The rows are grouped in 4 different ways at once. Each group adds its own fixed numbers to the row, and there is some noise. The rows also spread widely along 14 directions, which tell nothing about the answers.
Known rows, each followed by its group in each grouping:
[ -7  20  23   3  -2  -8 -10  -3   1   4  -8  22 -23  -4 -10  19  -4   7
  -3   0   1  -3   6   1 -15 -10   4  16   6  -2   0 -12 -25 -10  14  -1
   0  -8  12   0 -17 -17  17 -15  -5  18  -5   1   7 -11]
bet q_675 (2) Y
[  7  18 -12  18   0 -33   1  -6   6  -4 -19  31   2 -16  -1 -16   2  -3
  -6  17   2 -25  -6  17 -17  -9  -5  -4  16  10  -4 -18   1 -13  -1  -9
  -6  -3 -27  13  -6   2  10   7  24 -10   4  -8 -19   0]
Sife q_533 (2) K
[ 13  -5   3  12  -3 -25   3  15 -10  -8  -9  -2 -27  -9  -1  20 -12   4
 -10  24  -3  -3 -11 -14 -10 -15   6  -2 -10  -7   9 -10  -9 -15  -6 -14
  16 -12  -2   0 -21  -2  33   9  28  -8 -19  -2  -7   3]
vidul q_742 (1) Y
[-17   3   8   5 -14   0  12   3  12  11  13   7 -10 -10  13  -3   5  24
   2  -4  -6   0  11   8   8  -1  -6  -4  -2  -7  -1  -3  10  -1 -16   4
  -6   5  11   3   8 -12   4 -15  -2  23  15 -17   4   4]
bet q_675 (1) K
[  4  -2  -9   6   0 -13   7   3   0   1  -1  -1  -3  -6   2   2  -3   4
   4   4   2  -3 -11 -11 -11   1  -1   2   4   6   2  -4   5  -3  -8   2
  20 -15  10  -6   9   5  18  -3   3   6  -5   6   3   5]
lib q_132 (0) V
[  1  23   9  19   4 -12  -7 -14   7   6  -3  13  10   6   3  -5   4 -12
 -13  14   3  -5   0   9   1  12  -8   0   6   7  18   5  -3  -7  -2  -5
   1   9 -18  -1  -4   4  -2  -2  -5   8  13   0  -4 -13]
vidul q_937 (0) J
[ 19   6 -10   3   2   1   1  -4  10   1  11   8  -2 -16   8  -2  -6   5
  -5  -7  13  -6 -16 -12  -9   4 -10  -8   0   8  10   0  -3   6 -13   3
   5   3   8  10   2  -4   7 -11  -7  -3  15  -6  -1  17]
lib q_937 (0) J
[-15  16   8  15  -8 -18  -4  -6   4   4  -5  18  -2   0   2   2  12   8
   2  13  -5  -4   4  10  -1   0   3   3   5   1   2  -8   6  -8  -4  -6
  -7  -8 -16  -1   2  -4   1  -3   3  14   3  -7   1  -8]
Sife q_533 (1) U
[ 20   3  -3   8  -6 -14   1  -2  14  -7   5  12 -12 -24   9  -2  -9   5
 -12   4  12 -19  -9   3  -1   1  -6 -14   0  -3  15  -2  -7   3 -19  -7
  -7   5 -10  12  -3 -10   6  -8  -1  -4   6 -14  -9  16]
vidul q_186 (0) V
[ -6 -11  -6  -2  -7  -6  14  17 -12  -7  -5 -16 -22  -3  12   8  -7  12
   6  -1  -5  -1   2  -4  10  -5   4 -10  -2 -21   2 -10  11 -12 -11   2
  17  -6  29  -2  -3   7  33   6  26   4   4 -12  -4   3]
bet q_186 (0) U
[ 21  -4  -9   9   6   2  26  -7   2   2   7  -9 -11 -33   4 -12 -13   3
  -4  11   2  -3 -11   4 -18   5   1  -4  12   1   9  -3  -1  -1  -9   8
  22 -10   4   4  -6   2   9 -12   3   4   3   3   6  11]
Sife q_742 (1) Y
[-16   2  -9   4  -4 -24   2   2   4   0 -10   8  14   3  -5   4  20   5
  12  -8   8   2 -22 -17 -12   8  -7   5   4  21  -4  -3  14  13   2  -3
  20 -22  20  -9  25  -5  11  -3   2  14   0   4   4   7]
vidul q_132 (2) J
[-14   8  14  11  -2   4  16   0  10  20   1   6  -9  -5   7  -9  -6  17
  -7  -3 -10   2  19  12  -3  -4  -7   5   7  -8   0  -6  -4 -14  -1  10
  10  10  20   0 -10  -8  24 -14  13  24  14  -8   0 -13]
vidul q_675 (1) K
[ -4   1  10   2  -8  -5 -17   6 -11 -13   2  -3 -20   2   8  19   3   4
   1   0   5   3   0  -2  14   4   3  -7 -10 -19  18   3  -1  -4 -16  -2
  -3   2   5   0  -6  -3   5   5   2   9   7 -15   0   8]
Sife q_533 (1) K
[-13   6  10  -4 -10 -23   2  10  -3 -14   4  -2 -24 -17 -13  14   2   7
  -4   6   7  -7  -9   2  -1   0  11   6  -3  -6  -7  -2  -9  12   0 -12
  -7 -20  -4  -3  -3 -14   3 -18  -5  17  -8 -11   8   5]
lib q_186 (1) Y
[  2 -14 -11   9 -19  -7   6   8   7  -9 -18   2 -12  -8  13  16   0  22
  13  14   8  -9 -12  -5   8 -11   6 -12   3 -20  22 -12  13 -15 -15  -5
  12 -19  16  -5  21  16  21  11  18   5 -17  -6   0   9]
Sife q_533 (2) U
[ 11   9   2  -4  14  -4 -15   4  -8 -12  -2  -3 -17  -5   1   2  -9  -7
 -10 -24  15  -2 -12 -10 -11   8  -4  -2   1   1   7  -2 -15   5   1   2
  14   2  19  11 -23 -12  19  -3  11  -4  19  -9 -10  12]
lib q_186 (1) Y
[-14  11   7  -1   5   4 -13  -5  16  -7   6  -8  11  11   4  -5  -5   0
 -13  -9  17  -1   3   4  17  18 -13   0   4   0  11  20   2  12  -2   6
   5   6  -5  -5  12   5 -10 -10 -18  21  24 -15  -5  -2]
vidul q_675 (0) Y
[ 10   5   9   8   4  -4 -12  -2 -10  -1  10  -7 -18   6   7  16  -5  -2
  -6  12  -6   9  -2 -10   6   2   3  -4 -11  -4  16   9  -4  -8  -4  -1
   8   1  -5  -2 -17   0  11   2   0   3   8  -6   4   5]
Sife q_533 (2) J
[ -1  -2  -5   6   0 -18   3   6   5 -13  -9   5  -5 -14  -4  -6 -11  -5
 -11  -1  13 -23   1   8   0   2  -6  -4  11  -9  -1  -7 -11  -5 -10   3
   4   3   6   0  -3   1  17  -6  15   3   5 -13 -15   0]
vidul q_186 (0) J
[-24  -6   8   8  -5  -6  -9   1   4  11  14  19   4  18   0  11   8  21
   9  -7  -6   5  24  -7   4  -4  -7   6  -8   5 -14  -4   5 -12 -30  19
   2   9   9  -7  14 -10   1  -7  -7  23   9  -7   4  -4]
vidul q_533 (1) Y
[  6  -1 -15 -12  -5  -3   1   6 -13 -15   2   5 -18 -14  -3   7 -10  12
  10   2   7  -8  -2   1  -2 -11   3   0   4  -6 -11 -10   3  -7 -13  14
   4  -9   1   7   1   8   4   2  -5  -4   6 -12  -5  10]
lib q_675 (2) U
[ -1   5  -2   7   1  -5  -4   5  13   0 -11  -5   4  14   8  11  -3  13
  -2   4   8   6 -17 -21   0  -3  -6   1   1   4  24   5   8  -3   5  -7
  25 -15  15  -9  15  15  22   2   4  10  -5   6   1  -1]
lib q_675 (0) Y
[-13  32  16   4   9  -4 -12 -12   4  12  -3   7   5  11   2   0  13   5
   1  -2  -3  17  -9  -8  -9   8  -1  14   5  15   9   1   9   7  23  -6
   8 -18  -3  -2  -2  -7   7  -6  -4  19  13   6   8  -5]
Sife q_132 (1) K
[-13  21  10  -6   0 -12 -23   9  -5   3  -1  36  -3  23 -19  32   6  21
   8   2  -3   9  -3 -36 -17 -29   0  27  -7  19 -21 -15 -10 -10  18   6
  -6 -16   6  -5   0  -8  19  -3  -8   7  -4   7   9  -9]
Sife q_937 (2) J
[ 19  10 -10  10  -1  -2  11  -1   6   2 -12  13  -2 -12  12  -1  -4  11
   3   3   5  -5 -13  -5 -15  -6  -6  -7   9   1  20 -10   3 -11  -5   1
  15  -2  16   7   3   6  17   2   5  -1   6   3  -2   4]
Sife q_675 (0) Y
[ -4  -5  -1  10   1 -16   3  -1  10   4  -7   5   0  -3  -6   0  -4  -1
  -2  -5  10  -8  -3  -6 -12   6  -6   5   8   5   5  -5  -9  -2  -8   4
  21  -7  24  -8   6  -3  23 -11   7  10  -5   2   0   1]
vidul q_186 (0) U
[ -1  15   4  -3   0  -5   5   1 -12  -5   0   8  -7  -7 -10   4  -3  -7
  -2   0   6  -5   0   0  -9   0   0   9   9   0   1  -3 -19  -5   2   8
   2   2  13  -2  -9   3   6  -8 -11  10   9   2   6  -9]
bet q_937 (0) K
[ 10   2  -3  13   0 -25  -1   2  -3  -1   0  14  -8  -4  -3   3  -5  -3
  -6  13  -2  -8  -2  -4 -11  -5  -7  -1  -4  12   0   0  -9 -11 -13   1
   5   6 -12   1  -9  -2  10   2   1  -5   1  -5  -6   3]
vidul q_675 (2) V
[-21 -21   2  12 -10 -19  20  15 -18   7   1 -34 -36  -4  13  18   5  12
   8  20 -24  22  -7  -9   7   4  14 -12 -20 -16  -3  -6  32  -2  -7 -15
  32 -32  25 -14  -4  -4  44   7  44  17 -16  -6  15  14]
Sife q_937 (2) K
[ -3   6  -5  -6  -9 -17   6   9 -11 -15   7  -7 -12  -8   2   0   2   6
  -1  12   1  -6  -3  10  17  -2   3  -7  -3  -6   0   7   8   3  -9  -5
 -10   0 -17   3   0   8  -5   0  -3   4  15 -18  -5   4]
lib q_186 (2) K
[-22   2   0 -12  -5   6 -10   7  -1 -13   9  -3   4  13  -3   9   3  12
   7  -6  12   2   4  -8  16   0  -1   9   2  -3  -2   7   8   0  -7  17
  -1  -7   3  -9  22  15 -10  -1 -21  20  12  -7   5  -3]
bet q_937 (1) V
[-11   7   6  -2 -15 -22  17  10 -21  -6  -2 -14 -27 -17  -1  15  12   8
   8  19 -11   9 -14   1   2   1  15   0  -6  -9  -2  -1   9  10   9 -17
   2 -26   4  -8  -5  -7  12  -4   5  17  -6  -6  16   4]
Sife q_132 (2) K
[  2   4   7   0  19   4 -10 -17  -3  -3  17  -6 -19 -16  -6 -11 -22 -14
 -13   3   4  -7  16  14  -6  12   2   7  11  -2 -10   1 -10  -5  -7  20
  11  -4 -22   6 -21  -4  -2 -13  -4   5  12  -5  -4   3]
bet q_742 (1) V
[  4   8   0   7   3  -2  13 -10   7   4  10 -16   3  -5  11  -4   4   5
  -4  17   0  12 -16  -5   1  12   1  -2   2  11  21  14  17   7   1  -6
  17 -16 -12  -3   9   9  -5  -7 -10  12   6   4  10   3]
bet q_742 (1) Y
[  5   0  -5  -6   2  -8  -5   1 -11 -16   1   0  -9 -10  -4   1  -6  -8
  -4  -8  14  -9  -2   2   1   6  -6  -4   3  -4   2   4 -13   1 -13  11
   3   8   8   4  -9  -1   2  -2  -2   1  16 -13  -7   8]
vidul q_533 (2) K
[-28   3  -5   3  -1 -38  -3  17 -17  -8 -10   5   9  20 -16  10  18  -7
   8  -3  -2   6  -9 -22 -10  -2  -4  11  -3  18 -16  -1   2   1   3  -3
  13 -13  18 -18   9   1  18   3   9  13  -1   2   6  -8]
Sife q_533 (0) K

New rows, each followed by its group in each grouping:
[ -7  21  -5  -1   6 -14 -32  -2  -3 -16 -23  20   0   8   0   5   5  -6
   5 -17  17  -8 -12  -6 -11   3  -6   3  11   5   5 -13   4  -3   3  -3
   9 -13   4   8   3   0  12  11   7  -1   9  -2 -14   0]
lib q_675 (0) V
[ 21  -1  -6   4  14  -4   9 -10  -6   2  -1  -2 -14  -8  -5   2 -20   4
  -1  22  -3   1  -1  -4 -17  -8   7  10   9   4   4  -8  -2 -18  -2  13
  29 -16  -4   0 -10  14  21  -1   8  -3 -10  14   2   1]
vidul q_186 (2) Y
[-24   7  -2   7  -7 -18  21   4  10   2   4   0   3  -8  -1  -7   9  18
  -1   9  -5   1  -5   1  -1  -1   1   3   4   8 -13  -1  15   9   4  -6
   0 -17  -5  -7  14  -5   4 -14   5  23   5  -9   9  -1]
Sife q_533 (1) Y
[-10   7  -2   1   8 -15 -10  -2 -12  -2   4  12 -12   1 -11   4  -2   4
   5  15  -4   3   6  -3 -12  -8   6  13   1   8 -22 -14  10 -11  -6  11
   6 -18 -19   0  -4   3   8   3   8   3  -1   1   0   2]
Sife q_937 (1) K
[ -8  17   2   2  -2  -1  -9 -13  13  -3  -6   8   1   0   8  -3   1   9
  -4   2   9  -4  -3   9   9   6  -1  -2   9  -3  10   0  10   1   5  -3
  -1  -9 -12   6   4   1   0  -1   1  10  14 -12  -6   0]
vidul q_533 (2) U
[ -1  -3   8  22   0 -13   8   1   7  17   5 -15 -19   0  15   1  -8   4
 -11  15 -14   9   0  -2   1   5  -3  -8 -10  -4  15   4   9  -8  -9 -12
  24  -4   7  -5 -11  -2  34  -3  25  11  -3  -5   1   3]
lib q_675 (0) K
[ -5  10  -5  -4  -2 -16  10   2  16 -13 -12  10  -6 -22 -20  -6 -21   7
 -13  17  18 -25  -5  11  -9 -14   0  14  21   1 -15  -7 -16  -2  18   3
   0 -20 -16  -3   1   9  10 -14   2   6  -9  -9  -9  -6]
vidul q_675 (2) U
[ -7  23  11  16   1 -22  -6  -9  18   2  -8  22  10  -1  -2  -9   4  -7
 -18  -1   9 -14  -2   9  -6   8 -11   1  10  10   7   3 -15   3   3 -11
  -7  10 -10   2  -6 -13   2 -13   0  13  13  -8  -7 -10]
vidul q_533 (0) Y
[  4   6   2  -3   2 -15   3   3 -11  -4   7  -8 -26  -6   0  12 -12   9
  -4  18  -9   7  -4 -10  -1  -7   9   1 -10  -3  -4  -4   6  -2   1  -7
   8 -18  -9   2 -17  -4  23  -3  11  -2  -2  -6   1   6]
vidul q_186 (0) U
[  1  16   3  -1   7   3 -13 -14   6   5   5  16  -7   6   0  12 -11  21
   1  20  -5   4   7  -9  -2 -16   4  12   4   1  -3 -11  11 -16   1   7
   3 -17 -22   4   2   6  11  -2  -1   6  -1   4   1  -4]
vidul q_533 (0) J
[  3  10   5  15   6 -18   2 -12   6  15  14  12  -5 -12  -5  -9  -1  -3
  -6   7  -3  -4   2   5 -19   9  -3   7   3  19  -9  -1  -8   2 -10   4
   6  -1 -17   3 -10 -15   1 -17  -7   5   5  -2   2   6]
lib q_132 (1) U
[  4   2  11  14   2   3  14  -5  15   3   6 -11 -11 -19   5 -12 -17  -4
 -21   5   8 -11   7  21   3  14  -5  -4  11 -11  19  12 -18  -3  -6   6
   9  12   0  -2 -11   2   2 -18  -5  17  11 -11  -1  -3]
bet q_675 (1) Y
[  5  -8  -9 -10  -7 -16   0  20  -4 -23 -11  -1  -7   2 -18  27 -12  11
   2  15  19  -6 -17 -24  -2 -19   2  11  -1   0   6   4 -13  -5   0   4
  13 -18  10 -14  14  20  12   3 -11   3 -19   2   2   1]
vidul q_675 (2) Y
[  8  -2  -1   4   0 -16   0   6  -5  -1  17   8  -9   1  -4  10  -5   2
  -6   9   0  -2   1 -12  -4  -6  -5   0 -11  12  -7   6 -10  -5 -16   7
   1   9  -7   0  -6  -2   2  -3  -9  -1   6  -7   1   8]
bet q_937 (2) Y
[  9  17 -15 -13   1   4   6   8  -4 -17  -4  12 -14 -24   3  -7 -20  14
  -5  -1  10 -21  -1   8  -2 -18   0  -4  14 -14 -15 -20  -1 -10   3   8
  -8  -1  -4  18 -11   7  16   0  16  -9  20 -17 -19   2]
lib q_937 (0) J
[ -4  12  -2   2 -12 -10  20   7  -1  -6  -6  -2 -14 -21   1   4   2  15
   3  16   0  -4 -13   7   0  -7   8   1   6  -7   7  -6   7  -1   5 -10
   2 -18  -1  -1   5   6   9  -8   1  13  -2  -6   5  -4]
lib q_675 (1) J
[  5  11   1  -4   6  -7  -1  -7 -24   6  16   4 -18   5   3   8   0   9
  11  13 -19  14   9  -5  -3  -7   7   5  -6   8 -10  -6  13 -14  -8  12
   6  -5 -12   7 -15   1   6   4  -4  -3  14   0   6   2]
bet q_186 (2) U
[ -5  12  -2   8  -8 -25  14   0   3   0 -13  14   7 -10  -9  -1  13  -2
   3  10   4  -8 -16  -2 -15  -4  -3   9  13  14   7  -4  -7   0   9  -8
   8 -12   8  -5   9   3   8  -7  -2  10  -5   8   6 -10]
bet q_742 (2) K
[ -4  11   2   0  -7  -4  -9   4   0 -16  -6  -3  -4   4  10   7   2   7
  -3   8   9  -3  -5   7  19   2  -1  -8   1 -12  18   9   8  -2  -1  -4
  -3   0 -12  -1   7  13  -8   8  -8   9  16 -16  -6  -1]
Sife q_675 (2) Y
[-35  19   8   0   7  -1   9  -6  -4  10   4  -1  18  13  -6 -13  14   1
   3 -12  -8  12  11   2  -4  12  -7  14  14  13 -17   4   8   5  14  13
  15  -4  17 -14   8  -2   1 -16 -10  33  25   4  13 -23]
Sife q_742 (0) Y
[ -8   4  -1   6 -11  -9   6  10   3  -2  12   3   9   8   4   5   9  13
  -1   7   4   0  -3  -5  12  -1  -6  -1  -7   6   7  12   4   0 -16   2
  -4  10  -5  -6  15   9 -10  -4 -17  14  13  -9   4  -3]
lib q_937 (1) Y
[-24   4  -1   2 -13 -15  -5  14  -5 -12 -20  10   0   4   7   6  17  10
   9 -16   6  -7  -4   0   6  -1  -5  -9   4 -11  -1 -12  10  -2  -2  -5
   4  -3  25   0  11  -5  13   9  19  13  14 -14  -8  -3]
Sife q_742 (2) Y
[ 10   9  13   3  -8  -4 -11  -4  14  -2   9  11 -11   6  -2  25 -14  20
 -10  35   3  -1   2 -11  12 -19   5   9  -7  -8  21   8  -9 -13  -7  -5
 -12  -7 -29  -6   5  13   2  -5 -19   9 -16  -1   6  -4]
vidul q_533 (0) K
[ -8  -8  -1   5  -7 -19 -10   7   0  -3  11   4 -12   4   3  14   1   6
   0   8   3  -2   1 -12   7  -1  -3  -5 -14  -1  -3  -1   8  -2 -25  -1
   1  -5  -3  -2   9  -2   9   3   3   5  -2 -11  -1  14]
bet q_937 (0) K
[ 11   5  12   5   9  -2 -14  -8  10   1  14  -1 -10   2   0   6 -20  -3
 -18  11   9  -5   7  -4   3   5  -4   4   0  -1   9  12 -15  -4  -6   7
   5   3 -18  -2  -9   2   2 -10 -13   5   4  -4  -4   4]
bet q_132 (0) Y
[-14   0   3   7   2  -8  24   7  15   5  13 -15  -2 -10   3 -17 -12   7
 -20   7  -2  -6   8   6   5   1  -7  -1   5   0 -10   8  -1   1   4   2
   8   2  -3  -5  -4   0  12 -17  12  17  13 -14  -5  -6]
bet q_742 (1) Y
[ -3  -5  -9   5 -10 -16  10   4  -5  -7  -6  10 -13 -21   9  -1   1   9
   6  -1   1 -13   2   8  -5  -1  -2 -14   3 -12  -8 -19  11  -6 -25   0
   6  -2  10   9   1 -11  13   2  21   2   7 -13 -10   8]
vidul q_742 (0) Y
[-14   6   5  10  -4 -11   7  -2   4  15   8  14  -5   1   5  -5   2  15
   0   6 -13   1  18   8   0  -6  -8   2  -2   4 -13  -5   9 -11 -11   8
   2   8  -3   2  -2  -7  10  -5   5  14  13 -11  -2  -4]
vidul q_675 (2) K
[-30  -8  -1  -3   0 -30 -10   8 -13  -6  -3   4  -7   9 -20  12   5  -1
  10  -1   1  -1   6  -8  -8   2   2  14  -1   8 -33  -9   2   0  -6  10
  15 -21   6 -13   6  -8  14  -2   7  12  -8  -5   0   1]
vidul q_132 (2) U
[-11   8   2  -6 -10  -1  -5   9  -9 -13  -8   3 -11   6   7  10   1  11
   4  -2   4  -5   7   5  18  -9   1  -3   3 -20   7  -4   2 -13  -3   4
  -5   4  10   1  -1  10   9   8   7  10  15 -16  -7  -7]
bet q_533 (2) K
[ -4   8  -1  -5   2   8  -3 -11  -7 -12  -1  -1  -8 -10   2 -10 -10   1
   0   8   6 -12  16  28  13   4   4   0  19 -20   1  -3   3 -14  -6  18
  -1   1 -15   3  -2  17  -8   1  -2  10  19 -12  -7  -5]
Sife q_533 (2) K
[-17  19   6 -10   1   5 -17  -5  -2  -2   3  14 -15   1   1  11  -1  18
   8  -5   0   4   6  -3  -1  -5   5   7   2  -6 -16 -16  11  -1   6   8
  -4 -18   0   6  -1  -9   9  -4   0  12  11  -8   4   2]
Sife q_937 (0) U
[ -7   0  15   8  -6  -7 -12  12  -9   2  10 -13 -12  22  14  21   6   9
  -2   5  -7  15   2 -14  19   4  -1  -5 -21  -7  18  14   6  -5 -14  -6
   9   7   1  -8  -4   1  10   6   0  13   8  -9   2   1]
lib q_132 (1) Y
[ 25  12 -12 -11 -10   4  17   6  -7  -9   2  13  -6 -13  -2  14 -12  21
   8  18   6  -3 -10 -12  -5 -23   2   6   3   0  13  -3  -8 -13  -6  12
  -2   0   1   3   4  19   1  -2 -27  -4   3   2   6  -4]
vidul q_675 (0) U
[-25   5   7  12  -8 -17   0  -5  14  11 -11  32   4  -2  -9   2   5  21
   8  10   0 -14  18  13 -11 -10   1  15  15   1 -19 -23   4 -16 -10   9
   2 -14  -6  -5  18  -6   7  -9   6  23 -11   3  -2 -12]
vidul q_132 (1) Y
[ 16   0   1  17  -6 -13   9  -2  -3   5   4   7 -13 -18   2   9   3   2
   2  16  -2  -3 -12  -5 -14   0   2  -1  -1   4  18  -4  -7  -8 -19  -4
  12  -5   4  -1  -2  -3   9  -8  -2   4  -9   7   8   4]
lib q_742 (1) J
[-13  -1  -2  17  -4 -16  18   6  16  10  -8  -4  -3  -7  11 -11   1  12
  -7   5  -3   0  -6   1  -4   2  -8  -5   2   2   6  -4  14  -2  -3  -8
  19  -7  12  -2   4  -2  28  -3  28  13   1  -9  -7   2]
vidul q_675 (1) K
[-17  -6   8  18 -16  -9  13   2  22  10   7   6 -11 -19  14 -10   2  16
  -8  -4  -1 -13  13  22   9   9 -10 -16   1 -12  -2   0   4   4 -19  -1
  -4  11   8   1   8 -19   4 -18   6  25  13 -26  -2   8]
Sife q_675 (2) Y
[  3  11  -7  15  -5 -23  19  -7   1   3  -1   5   3 -19   1 -11  11  -4
   0  20   2  -5 -17  10 -11  10   1  -2   8  13  12  -1  11   3  -8  -9
   5 -11 -13   1   7   5  -4  -3  -1   6   2   3   5   4]
bet q_937 (1) K
[  5  -2  -6   9   7 -20  13  -5  -9   4   8   4 -12 -20 -10  -6  -5  -8
  -2   6  -4  -3  -1   2 -21   6  -4   3   2  15 -16  -4  -7  -1 -11  10
  16  -4   3   0 -12 -12  11 -12   1   3   4  -3   2   8]
vidul q_675 (2) J
[-22   2   4   3  -7 -12 -16   3   9  -7  -6   8 -15  -2  -5  15   1  15
   3   7   9  -6  -3  -3   0  -5   8   7   2  -7  -7 -14   9  -2  -4  -5
   4 -31  -6  -4  14  -3  12  -3   8  17 -16  -4   2   5]
lib q_937 (1) V
[ -2  -7  -4   7 -11  -9  23   4 -17   6  22  -3 -24 -20  12   4   7  19
  10  15 -19   9   5   5   0   2   7 -12 -14  -5 -13  -7  23  -2 -30   4
   1  -3  -3   5  -3 -12   1  -3   4  10  10 -12  13  15]
Sife q_937 (1) Y
[-24  17   5  -9 -11  -5   6  -5 -11  -7   5  -9 -19 -12   9   0  13  10
   7   8  -5   7  -2  19  16  11  11  -5   1 -14  -6  -2  28  11   5  -9
  -7 -20 -10   5   2  -4  -5  -3   3  20  17 -17   7   4]
bet q_937 (2) K
